The same things were measured in two ways. Each way mixes the same 9 hidden numbers, adds some noise and spreads widely along 7 directions of its own, which tell nothing about the thing.
(in the rows, 128 means zero)
Some things both ways: the first way, then the second way.
[ 89 186 115 144  85 103 147 174 121 115 103 108 122  89 117 139 113 113
  98 123 200 135 154 115  95]
[103 163 104 157 101 152 173 142 128 145 127 117  80 135 120 144 119 132
 124 127 135 138 121 123 109 135]

[ 94  97 113  84 189 140 150 129 160 117  97 123 109 154 123  78 111 139
 140  89 142 126 127 105 133]
[108 130 135 158 152 134 107 116 134 144 144 116 139 113  96 135  96 114
 141 125 133 125 131 104  65 157]

[ 91 115 131 122 180 156  92  99 164 104 101 152 109 126 126 118 111 155
 180  93 158 134 163  91 126]
[122 165 112 112 108 132 132 111 121 124 124 128 136 116 144 115 120 139
 131 151 116 127 155 132 123 120]

[124 159 120 104  89 122 112 119 203 119 214 149 129  68 125  97  97 123
 108 129  76 207 100 143  72]
[102  87 147 165 145 117  70 132 162 134 129 137 154 140 114 149 120 160
 146 104 139 145 111  99  88 115]

[ 81  92 222 128 131  91 129  98 135 120 144 123  78 190 179  37 114 210
 205 140 139 146 105 125 150]
[ 90 116 174 102 192 138 123 117 164 124  92 100 112  96  45  54  66 139
 155 101 165 106 149  96 112 103]

[106 181 136  98 130 147 142 180 127 100  89  96 126 151 117  71  87 146
 127 113 195 144 164  97 141]
[101 168 113 152 105 161 144  97 122 141 151 117 135 119 143 132 124 131
 107 154 120 123 133 105 108 157]

[ 88  98  92 132 129 158  82 127 164 114 121 136 159  63 153 176  88 112
 115  76 171 127 125 166  70]
[ 71 156 105 123 111 128 160 158 131 120 115 168  92 122 153 133 148 136
 154 119 147 129 118 135 104 103]

[ 72 123 204 167  97  59 153 140  89 107 133 125  90 135 180  90 158 182
 135 133 146 120 104 139 150]
[131 194  70 123  95 150 182 106  87 130 128 160 109 119 164 155 148  85
 120 162 124 113 136 135  98 170]

[106 178 149 110 147  86 170 150 106 100  83 122 114 139 137 131 116 144
 104 154 196 116 111  86 140]
[ 82 132 100 171 147 123 159 182 196 126 107 139 122  65 149 160  89 131
 171  90 164 128  56 109  75 146]

[134  90 180 151 162  71 137  87 108  81 172 158 105 189 181 117 147 185
 138 182  54  98  69 125 133]
[111 153 148 102 149 161 130  95 145 122 106 128 116 142 105 112 118 129
 130 109 111 131 127  99 130 111]

[112 163 121  97 118  66 122 150  55 139  79  92 112 152 129 111 142 157
 129 129 135 120 140 118 137]
[ 69 127 115 132  98 140 120 150 153 124 122 137 122 131 186 135 141 172
 139 148 129 126  97 112 146 101]

[114  86 119 144 148 114 124 137 128  96 128 135 107 165 116 120 127 127
 138 138 133  92 120 119  96]
[106 111 141 103 171 142 141 107 124 118 117 123 124  98 100 109  83  90
 154 125 156  87 141 108 112 145]

[111  95 140 113 151 105 120 153 106  98  99 121 137 135 159 131 131 142
 115 122 159 104  78 139 130]
[116 190 122 126 130 136 161  71 110 143 111 129  61 131 103  90 153 151
 115 116 114 144 119 147 107 103]

[102 114 142 126 145 115 111 133 116  97 106  79 113 180  86 112 134 167
 136 103 145 138 150  85 129]
[111 147 141 133 170 140 115  39 132 136 142 121 147 102 101  98 126 142
 119 105 115 129 175 106  95 120]

[120 105  77 107 196 195 103 188 126  84  73 139 149 167  72  74  74 127
 160  90 214  91 166  84 113]
[116 193 113 117 103 155 135  56  39 158 188 147 127 109 140  71 194  92
  58 241 118  75 185 124  69 213]

[ 90 161 128 118 117  89 134 139  75 138  73 103 163  82 216 134 118 153
 123 107 156 128 106 144 141]
[144 201 114 142  85 143 157  49  97 140 133 115 101 132 125 105 146 149
  83 144 108 157 110 158 122 125]

[ 53 131 158 150 103  56 144 109  95 166 132 123  68 157 115  84 148 215
 163 106 116 150 154 116 112]
[105 104 145 104 160 142  89 126 145 128 111 105 125 112  87  95  78 120
 147 143 146 110 137 102 119 113]

[119 132 104 105 118  66 130 168 107 116 142 111  74 162  24 104 170 136
  95 121  94 135 133  93  93]
[100 101 150 152 142 138 167 148 125 143 138 126  64 103 116 101 134 126
 124 137 154  93 101 119 113 147]

[123 177 105  91 167 128 117 113 124 123  52 132 103 132 163 127 129 106
 150 147 192 115 180 130 153]
[ 95 103 160 177 123 130 127 122 136 132 143 121 131 143 106 147 104 148
 142  93 146 142 112 112 107 123]

[138 181 109 155 145 115 141  98 154  97 147 181 103 136 110 138 109 129
 157 194 121 129 151  58  83]
[118 136 117 114 122 132 115 101 156 133 126  99 146 139 142 139 113 156
 114 135 121 136 123 129 130 129]

[118 144  78 126 119 112 138 118 162 119 108  83 156  95 149 160  98  90
 115 128 121 140 108  93  80]
[152 142 113 172 147 146 103  42 137 151 159 108 175 135 121 176 121 131
 108 107  89 149 160  96  84 163]

[162 138 151 118 155 141 144 140 146  61 139 109 140 159 174  72 141 118
  97 175 118 146 102 139 171]
[107 155 144  96  92 146 160 163 161 101 116 107 133 129 162 146  71 145
 163 100  93 153 123 132 180  76]

[136  99  92 135 176 152 102 125 144 105 103 154 135 141 138 102 113 117
 189 156 166 110 126  98 113]
[ 33 131 141 124 144  84 118 118 146 141 166 143 143 101 137  87 166 180
 118 120 174 121 146 158  58 119]

[ 98 152 137 114 113  70 159 144  89 113 107  73 117 147 134 119 135 146
  78 119 122 124 124 120 126]
[100 158 134 135 113 172 149 147 152 128 109 104  97 142 120 135  87 137
 145 117 108 140 115  92 146 108]

[110 140 179  77 145 124 110 132 141 113 112 151  92 150 158  68 100 179
 212 133 143 147 101 104 137]
[ 57 159 127 143  90 143 134 160 136 146 132 130  82 123 166  79 167 186
 111 185 129 113 100 111 123 122]

[ 96  77 207 147 112  80 166 111 152 105 229 144 103 137 187  71 163 208
 124 141   4 176  24 162 120]
[106 159 118  80 133 118 117 117 124 106 126 150 153  74 173 112 111  96
 154 156 120 108 102 140 102 133]

[120 115  97  80 156 105 103 159 100 120  80 117 125 122 121  92 129 114
 124 105 171 107 120 125 135]
[102 120 135 135 128 111 130 127 131 130 104 121  99 128 109  99 112 166
 150 125 155 125 121 137 120 100]

[126 182 104 143  81  81 106 100 128 130 116 101 119  98 158 129 125  96
 146 161 128 140 160 111 100]
[ 99 110 160 140 114 137 140 112 144 127 133  97 141 156 103 121 101 175
 121 108 151 131 155 117 147 112]

Other things, the second way, with their names:
(339): [ 67 115 154 152 133 105  69 118 148 129 134 130 179 132 102 118 107 167
 147 116 166 138 114 113  68 127]
(417): [ 89  82 133 117 138 109 132 141 160 116 117 119 125  88 165 106 109 159
 147 139 162 100  92 135 145 113]
(309): [ 91 125 172 110 147 137  68 106 138 126 128 124 159 168  89 117 106 146
 144 113 119 141 154  98 104 103]
(321): [103 105 117 120 113 126 140 175 138 126 117 147 104 113 170 115 143 145
 137 168 147  94 127 120 138 125]
(162): [ 85 161 118 134  94 132 146 181 142 125 116 156 102 147 156 139 142 164
 156 119 114 144 145 120 120  91]
(66): [109 141 117 131 106 139 134 201 140 130 118 154 110 137 152 152 127 118
 150 152 120 119 114 104 102 143]
(324): [ 85 140 134 144 102 134 158  86 123 134 167 131 125 141 166 133 169 173
  99 116 122 135 147 139 135 114]
(15): [108 123 112 151 124 127 143  99 136 136 132 113 129 125 149 146 118 153
 132 125 136 121 124 125 122 139]
(25): [129 102 144 133 159 144 122  96 125 146 125 110  97 134  77 105 119 121
 110 134 149 111 135 111 109 140]
(204): [145 130 123 125 122 138 117  95 139 103 111 133 163 102 150 148  85 116
 152 119 116 137 103 118 140 115]
(301): [107 148 114 103 111 114 167 169 131  97 109 168 128  80 197 126 116 122
 181 137 121 106 130 136 134 112]
(481): [ 85 103 147 101 155 131  92 119 166 108  97 114 154 117 137 103  84 173
 176 116 122 117 162  92 159  73]
(69): [ 92 163 129 111 126 116 127 129 142 126 126 144 127 138 153 127 144 166
 152 107  95 145 159 132 111  90]
(147): [113 156  70 109 118 138 115 110 178 123  79 105 120 136 191 160 108 177
 159 126  87 152 101 121 166  80]
(276): [150 157 174 134 142 166 147  56 120 137 157 108 107 110  91  93 124 119
  85 110  88 143 132 115 128 123]
(298): [ 90 153 137  90 110 130 153  96 142 116 127 102 139 129 146 108 109 161
 120 123 136 130 125 153 152 107]
(362): [ 81 124 161 105 143 142 139 134 174 110  86  81 119 126 105  99  49 168
 171  97 139 126 119 108 167  83]
(492): [ 82 155 125 133 109 134 184 138 133 130 167 136 123  88 167 125 139 134
 117 127 136 117 143 140 111 139]
(290): [141 126 133 182 124 169 128  87 106 142 175 162 155 126 133 163 160  93
  90 139 118 118 137  77  82 192]
(470): [107 152 105 147 116 134 113 115 112 145 164 164 141 115 170 145 174 113
 109 171 115 111 120 112  66 178]
(421): [121 144 136 153 130 134 138 105 144 143 108 104  93 160  92 126 113 174
 135  95 119 153 130 121 121 101]
(9): [ 77 111 123  87 132 103  92 183 161 102 130 170 165  89 192 139 124 125
 173 136 133 119 124 130 106  99]
(21): [138 148 179 107 142 144 148  92 146 116  97 100  90 115  72  70  86 149
 128  88 115 151 100 134 155  72]
(195): [117 123  97 146 139 126 106 121 169 139 117 128 135 163 134 188 126 163
 151  81 108 163 161 113 107  94]
(292): [ 87 162 149 128  97 133 112 154 137 135 132 136  94 130 155  88 156 177
 125 156  93 143 106 123 128  87]
(227): [130 169 104 180 104 138 149  62  93 158 166 133 126 144 143 154 167 133
  91 145 113 131 125 127  77 183]
(286): [ 84 131 126 168 154 117 128 116 166 129 126 141 145  97 131 142 114 153
 158  84 145 133 105 108  74 132]
(361): [144 150 158  79 117 143 140 101 134 115  90 117  93 142 102  66 123 167
 115 125 111 142 153 136 182  61]
(348): [182 143  88 140 129 141 116  90 143 122  87 135 142 124 151 165 107 128
 149 126  92 142 122 103 133 126]
(180): [175 134 127 112 123 136 159 159 135 119 116 144  97 111 149 147 116  99
 140 122  92 135 115 134 137 116]
(189): [ 92 157 147 127 150 126 128 109 139 122 138 137 131  66 134  88 113 135
 150 116 115 125 126 121  96 110]
(413): [188 159 148 155  83 200 212  97  76 144 137 102  45 160  83 122 121  97
  75 140  97 133 146 113 173 140]
(317): [113  99 148 103 164 131  87 143 184 109  95 117 142  97 132 115  75 138
 171 115 120 125  98  98 139  91]
(32): [ 39 128 103 112 117 155 101 183 164 113 118 141 162 129 190 162  98 136
 184 149 126 106 145  71 129 116]
(295): [144 119 179  95 149 134 116  85 111 124 136 105 145 129  69  83  91 121
 120 126 127 120 187 127 126 119]
(231): [ 84 159 117 140 121 156 110 143 151 129 123 167 150 133 147 136 148 139
 133 139 122 124 132  71  91 143]
(463): [130 170 105 122  82 146 144 126  98 124 148 161 102 116 197 140 164 117
 122 165  77 137 126 139 138 109]
(166): [128 101 119 119 141 104 156  79 127 126 142 143 115 107 170 134 165 142
 114 115 137 115 116 165 128 123]
(320): [135  93 117 143 146 123 111  96 159 119 109 121 152 124 140 168  93 136
 153  99 134 134  97 118 128 122]
(179): [135 134  81 150 106 143 133  94 173 138 107  91 126 166 147 201 104 164
 123  94 117 172  86 130 143 112]

Some of these things the first way, each followed by its name:
[118 112  93 123 152 132 113 147 115 106  76  78 143 146 118 107 130 122
 133  99 151 120 142  99 130]  (492)
[119 152 140 103 136 114 123 119 158 105  96 118 127 113 174 154 105 114
 133 149 173 135 101 115 117]  (286)
[114 179 177 116  90 105 141 155 125 103 157 107 144 112 184  73 121 168
  99 142 133 184 103 166 147]  (204)
[146 162  75  83 118 123 125 190 126 100 100  84 142 125  89  97 102  72
  89 132 167 128 127 104 103]  (15)
[117 144 107  97 178  75 111 121  51 150  33 123  81 193 110 104 155 160
 194 155 176  90 166  84 156]  (417)
[121 111 135 125 127  73 141 109 137 110 190 131 121 143 114 122 144 172
 101 142  36 157  68 118  85]  (317)
[ 99 166 120 114  95  97  92 113 119 143 100  73  99 139 113 105 147 145
 155 107 123 165 188 120 125]  (324)
[133  98 174 106 165 128 131 164 128  66 106 104 139 161 164  93 144 159
 132 145 151 138  60 127 168]  (189)
[131 138 136 157 141 103  69 108 118  78 181 157 117 147  56 123 146 176
 115 130  87 158 157  90 108]  (361)
[ 98 128  84 123 140  87 120 130  88 156  88 123 112 152 102 110 119 146
 151 125 167 102 162 114  99]  (25)
[103 108 107 116 111  88  78 125 119 142 132 118 114 112 102  99 129 140
 160 101 121 143 121 120  91]  (321)
[119 154 138 127 156  85 112 115 123  90 108 145 112 117 110 162 131 142
 118 144 160 128 123  79 118]  (348)
[136 126 125 112 162  83 169 118  95 107 127 145 114 161 174  71 138 148
 143 163  62  99  84  92 138]  (179)
[116 134 113 147 107  90 116 127 118 129 151  92 123 142 106  68 146 146
 106 127 125 163 160 134 124]  (295)
[155 122  65  83 166 169 110 143 177  93 132 146 169 105 132 123  74  81
 113 135 130 123 102 125  84]  (320)
[109 136 123 115 189 104 126 101 135 108 122 170  84 155  80 115 138 150
 115 132 145 122 164  95 127]  (66)
[ 88 129 173 112 151 106  89  93 152 114 117 128  75 131 117 104 148 161
 146  99 158 161 164 118 152]  (162)
[143 147 141  93 117 115 150 156 154  91 192 136 141 108 155  39 103 123
  86 148  73 164  72 145 121]  (339)
[103 140 111  99 101 103  79 130 133 131 100  53 125 133  92 123 111 130
 122  92 164 158 160 120  99]  (481)
[174  55  64 110 185 142  83 129 127  99 106 146 162 145 163 117 132  90
 176 171 113  89  67 132 109]  (166)
